The first 4 rows are patterns. Each new row is the sum of 2 different patterns, raised or lowered, with some noise. Before adding, each is slid sideways (what falls off one end comes back at the other) and multiplied by a number that may be negative. Names go in the order of the patterns.
In the rows, 128 means zero.
Known rows, each followed by the names of its patterns:
[ 89 182 121 141 138 143 129 136 123 115 129  74 119 102 112 100 135  91
 130 126 131 143 107 159 102 127 100  90 124 112 142 143 135 129] => Q_555
[153 104 128 117 136 125  88 149 130 124 139 114 152  76 127 133 128 128
 114 109 124  88 132 113 103 104 129 116 137 130 128 109 119 120] => Q_509
[126 137 109  95 135 154 113 103 128 129  98 127 132 112 126 146 159 114
 122 139 152 134 122 162 130 144 142 129 137 129 130 130 109  91] => Q_374
[169 121 155 148 141 149 133 163 138 125 139 148 151 142 137 115 150 123
 179 127  74 115 132 113 139 146 147 128 110 150 127 155  74 124] => Q_756

New rows, each followed by the names of its patterns:
[125 148 121 114 138 110 157 113  74 105 102  77 119 132 113  90 105 147
 103 114  74 111 123 107 135 117 120 140 138 128 116 117 138 131] => Q_374 Q_756
[108 163 138 133 151 143 146 154 153 147 184 151 163 145 144 137 174 131
 126 146 146 151 106 163 145 147 170 147 147 131 143 156 134 169] => Q_555 Q_374
[143 132 157 138 144 133 118 160 164 134 164 107 168 164 164 155 166 145
 132 128 151 143 141 145 118 181 159 116 163 135 138 132 131 144] => Q_509 Q_756
[102  92  94 124  87 131  70 119  99  69 117 109 101 119 105 126  97 111
 127 116 124  92 113 103  77 111  88 100  72 124  98 131 132 110] => Q_555 Q_509
[150 137 151 132 148 138 175 122 130 136 137 150 107 169 134 160 165 135
 147 122 124 129 119 134  95 142 111 106 126 147 117 119 139 131] => Q_555 Q_374
[189 194 170 183 130 184 178 185 156 181 149 174 135 184 194 167 195 143
 252 162 149 162 127 162 157 178 190 161 175 150 220 160 175 180] => Q_555 Q_756
[141 122 110 101 123 140 102 105 142 149 113 106 128 132 120 123 142  97
 133 177 165 124 140 138 146 130 131 169 126 147 132 166 145 115] => Q_374 Q_756
[110 102 105 116 136 103 107 115 127 106  86 125 122 109 114 117 121  90
 115 114 103  99 111 106 105  86 110 108  88 101 104 101 114 108] => Q_509 Q_374
[145 145 142 117 123 135 121 141 139 122 115 154 141 154 122  94 132 132
 111 154 141 150 134 115 147 126 146  88 110 131 119 151 129 114] => Q_374 Q_756
[111  99  90 115 149  88 130 117 113  90 116 129 115 119 161 142 114 127
 143 138 131 106 146 118 143 135 124 108 134 118 125  94  87 141] => Q_509 Q_374
[116 108 113  75 155 115 102 104 116 117 119 115 140  95 107 131 126  99
 105  94 105  91 120 106 107  84 122 105 113  97 115 151  89 101] => Q_509 Q_374
[105 121 101 118 106 111 108 102 112  82 106 109 122  99 111 102 130 107
 101 128 113 128  99 126  97  91 117 105 111 106 122 115  87 128] => Q_555 Q_374
[133  95  78 119 101 112  99 115  94 109 113 119  99  89 107 108  97 110
  89 114  79 115  97  73 123 105 107 116  99 140 102 110 107 125] => Q_509 Q_374
[114 179  89 134 186 124 180 129 152 164 145 173 140 127 148 134 164 145
 134 113 162 128 194 140  89 117 139 120 166 142 159 134 128 159] => Q_509 Q_756
[142 168 145 158 174 145 171 131 153 158 162 157 136 127 158 129 153 133
 133 140 141 145 154 149 154 137 148 149 172 146 171 148 157 162] => Q_509 Q_374
[110 129 164  87 114 122 132 103  98 121 135 123 116 166 122 128 135 133
 100 116 124 121 106  91 124 102 108 115 121 129 116 119 106 107] => Q_555 Q_374
[154 213 139 191 232 187 182 190 170 165 143 143 188 167 159 124 226 205
 130 159 154 163 139 158 175 135 168 196 197 147 153 176 192 194] => Q_374 Q_756
[112 124 128 124 126 115 122 137 122 109 120 108 135 147 123 153  87 141
 183 141 128 148 138  95 117 128 147 106 135 104 188 143  93 162] => Q_555 Q_756
[122 131 142 110 160 134 162 163 147 146 112 118 129 137 168  81 127 125
 114 138 125  93 125 140 119 179 143 160 140 142 129 159 136 103] => Q_555 Q_756
[120 130 111 158  53 145 106 121 100  78 101 105  94 138 113  98  68 165
 104 141 131 134 105 118 109 137  98  79 103 110 106  61 149  94] => Q_555 Q_509
[102  95 103 112 102 122 100 109 125 131 104 105 108 117 100  99 115 119
  90 115 117 110  97 112 124  86  88 113  99 105  81 126 107  85] => Q_509 Q_374
[131 131 122 132 113 140  87 119 118 122 126 114 105 116  76 130 101 117
  93  92  98 126 110 121 109 118 108 130 104 115 119  97 110 100] => Q_509 Q_756
[ 76  65  75  36  81  76  71  57  60  88  55  82  62  71  50  60 142  83
  68  84  67  71  71  76 110  58  84  71 124  76  53  73  54  61] => Q_509 Q_756
[ 86  95  94 103 113 124  87  99 110 123  88  79 123 105  95  97 112 102
  83 128  97  81  75 105 106  96  81 107  98  79 104  95  87  99] => Q_509 Q_374
[105 120 122 118 122 132 168 119 100 136 154 119  95 131 126 125 107 170
 111  73 117 116  84  90 135 129  99  78 118 116  96  75  94 123] => Q_374 Q_756
[110 199 140 144 118 138 169 155 154 187 141 163 166 177 142 151 135 145
 148 164 152 143 125 162 160 150 109 138 179 112 142 152 137 153] => Q_509 Q_756
[102  86 106 130 109 122 133 118 102 118 113 127  85 124 112 118 103  85
 135 101 113 118 100 134  75 115 120 116 128 126 105 110  98 137] => Q_509 Q_374
[142 174 137 145 130 141 153 101 158 143 168 170 138 132 131 112 159 128
 123  75 138 107 128 130 141 122 121 154 127 192 100 147 171 146] => Q_555 Q_756
[122  95 130 109 122 134 117 172 118 145 143 148 112 150 120 126 133 104
 149  77 152 157 158 160 139 137 109 106 124 137 152  82 121 145] => Q_555 Q_756
[173 139 151 158 165 147 176 138 146 161 125 136 136 128 123 149 133 151
 148 128 170 131 170 121 145 154 105 139 135 144 162 131 179 120] => Q_555 Q_509
[129 172 123  87 119 132 137 113 147 138 127 112 145 126 151  99 127 181
 130 161 151 151 141 151 153 139 127 132 154 132 153 137 134 163] => Q_555 Q_756
[125  80 113 121 106  89 112 126  67  70 112  95  99  60 127 104  65  95
  84  95 109  91 123  93 105 131 142  98  98 106 123  91  87 117] => Q_509 Q_374
[ 86 106 135 106 114 146 156 121  88 165 127 116 137 143 119 134 143 147
 121  94 135 134 127 110 163 111 146 141 133 148 119 151 116 114] => Q_555 Q_374
[142 165 157 183 103 154 201 163 177 174 172 187 165 188 180 156 172 183
 180 175 168 147 179 148 190 157 113 140 150 147 177 169 166 157] => Q_374 Q_756
[124 112 124 139 112 106 154 135 122  51 140 197 135 119 167 116 103 122
 125 121  74 138 105 161 105  81 135  65 102  96  89 117  83 114] => Q_374 Q_756
[127 140 136 107 138 153 112 143 129 151 141 110 178 179 145 147 153 194
  96 121 164 168 145 135 156 144 110 163 135 109  99 160 141 143] => Q_509 Q_374
[166 147 123  79 114 131 115 149  90 122 100 119 102  99  82 131 133 105
 144 118 143 101 139  96 136 111 109 112 100 132 103 169 117 132] => Q_555 Q_374
[119  95 146 115 155 115 134 162 113 110 140 105 129  94 156 128  94 130
 117 144 154 122 161 105 121 136 137 138  98 113 109 110 126 124] => Q_555 Q_509
[136 134 145 107 134 157 148 181 149 136 165 166 148 120 148 164 147 148
 169 142 127 162 136 149 110 118 135 130 108 137 151 120 135 115] => Q_374 Q_756
[ 99  82 133 114 103 113 102 137 114  85 107  94  74  99  86 100  78 106
  95 104  98  97 107  96 127  85 111  71  93 135 109 113 124 107] => Q_555 Q_756
[118  76 103 108  91 127  86 121  79 113  84  90 111 100 112 118 112 127
  69 152 103 127 117  98 126 118 108 109 105  86  74  91 104  91] => Q_555 Q_509
[109 124 115 132  98 134 147 152 129 145 150 154 119 149 115 113 123 147
 141 133  98 132 130 125 140 121 124  89 118 111 112 142 106 169] => Q_509 Q_756
[115 167 201 166 184 184 169 171 166 155 164 143 160 159 184 149 170 151
 181 168 189 182 104 153 147 126 168 165 186 171 153 179 137 218] => Q_555 Q_756
[160 108 127 109 178 163  69 145 104 113 115 117 125 111 136 137 160 125
 133 132 145 140 140 138  95 133 170 157 112 164 127 138 143 137] => Q_555 Q_756
[108 122  81  97 103  86 122 109 125 110 114 112 115 128 113 116 129 123
  84 137 116 105 128  75 129  61 107 107 122  96 107 100 115  93] => Q_555 Q_509
[150 146 157 148 135 163 142 123 125 153 152 136 127 125 151 114 163 127
  97 128 133 125 141 145 155 155 126 143 145 167 100 120 166 145] => Q_374 Q_756
[154 102 113 107 194 126  74 146 125 107 108 114 131  82 123 140 114 115
 125 141 118 144 120 156  89 132 208 150 142 158 126 123 117 136] => Q_374 Q_756
[144 170 119 137 143 149 190 120 183 161 166 134 116 168 183 145 179 165
 157 162 179 141 136 102 152 145 148 126 143 121 131 138 135 119] => Q_509 Q_374
[123 158 158 136 132 129 136 117 137 146 111 140 129 134 131 138 147 161
 145 134 174 160 145 131 159 151 155 138 156 140 130 157 128 141] => Q_555 Q_374
[156 178 175 200 124 151 201 173 186 180 189 181 168 197 174 155 159 185
 186 171 162 154 183 147 200 159 122 157 165 155 173 178 188 184] => Q_374 Q_756
[118 147 115 125 151  98 131 109 125 133 117 179 123 125 113 114 128 136
 145 124 122 125 136 133 120 127 116 127 120 162 133 140 110 155] => Q_555 Q_509
[145 160 138 165 137 177 174 153 166 138 155 128 151 177 123 157 139 139
 143 134 150 150 149 141 183 152 171 162 169 140 169 148 165 142] => Q_555 Q_509
[153 172 153 161 137 150 153 136 153 139 161 151 169 169 149 155 133 133
 128 122 169 110 136 115 139 146 132 123 145 152 127 180 150 153] => Q_555 Q_374
[106 127 122 153 108 102 143 128 122 140 118 152  93 129 155 134 142 127
 127 125 113 133 119 110 106 140 109 148 134 142 130 125 131 145] => Q_555 Q_509
[131 129 145 138 122 129 131 144 142 138 134 111 140 111 172 114 152 147
 145 142  91 146 133 130 164  93 160  81 128 132 134 132 125 126] => Q_555 Q_509
[148 162 166 162 158 171 140 168 199 186 160 172 168 170 163 166 190 158
 175 162 193 173 152 172 158 153 148 157 170 145 149 172 175 154] => Q_374 Q_756
[152 134 167 130 174 102 134 158 122 164 129 160 148 157 180 145 146 133
 137 146 142 165  93 154 124 160 126 102 122 141 134 140 181 153] => Q_555 Q_756
[ 99 106  99 103  83 130  91 115  70 108 165 100 102 116  91 102  76 140
 118  88 106  89 148 121  83 138  86 103 115 108 101  92  93 106] => Q_509 Q_756
[118  53 100 120  85  94 101 100  94  90  98  90 114  96  87 139 110  73
 108  79  78  91  57  91  63  85  86  95  66  84  89  95 115  73] => Q_555 Q_756
[143 150 137 128 177 144 172 174 153 163 141 152 147 145 171 126 159 145
 144 135 154 140 168 152 124 169 153 154 158 167 150 165 138 155] => Q_555 Q_756
[111  93 134 119 136 119 124 121 125 140 122 125 141 133  92 152 126 116
 138  81 143  63 116 114 133 105 117 109 126 100 117 134  87 104] => Q_555 Q_509
[165 133 145 125 140 144 125 139 167 134 145 141 151 161 161 157 154 120
 148 188 171 151 181 161 150 145 143 201 139 168 143 213 165 131] => Q_555 Q_756
[ 94  61  93 101  95 101  87  87 104  67 131  92  93  88 117  87 129 101
 101  84  86 106 107  93 101 107 127 100  76 111  94  95 111 109] => Q_555 Q_509
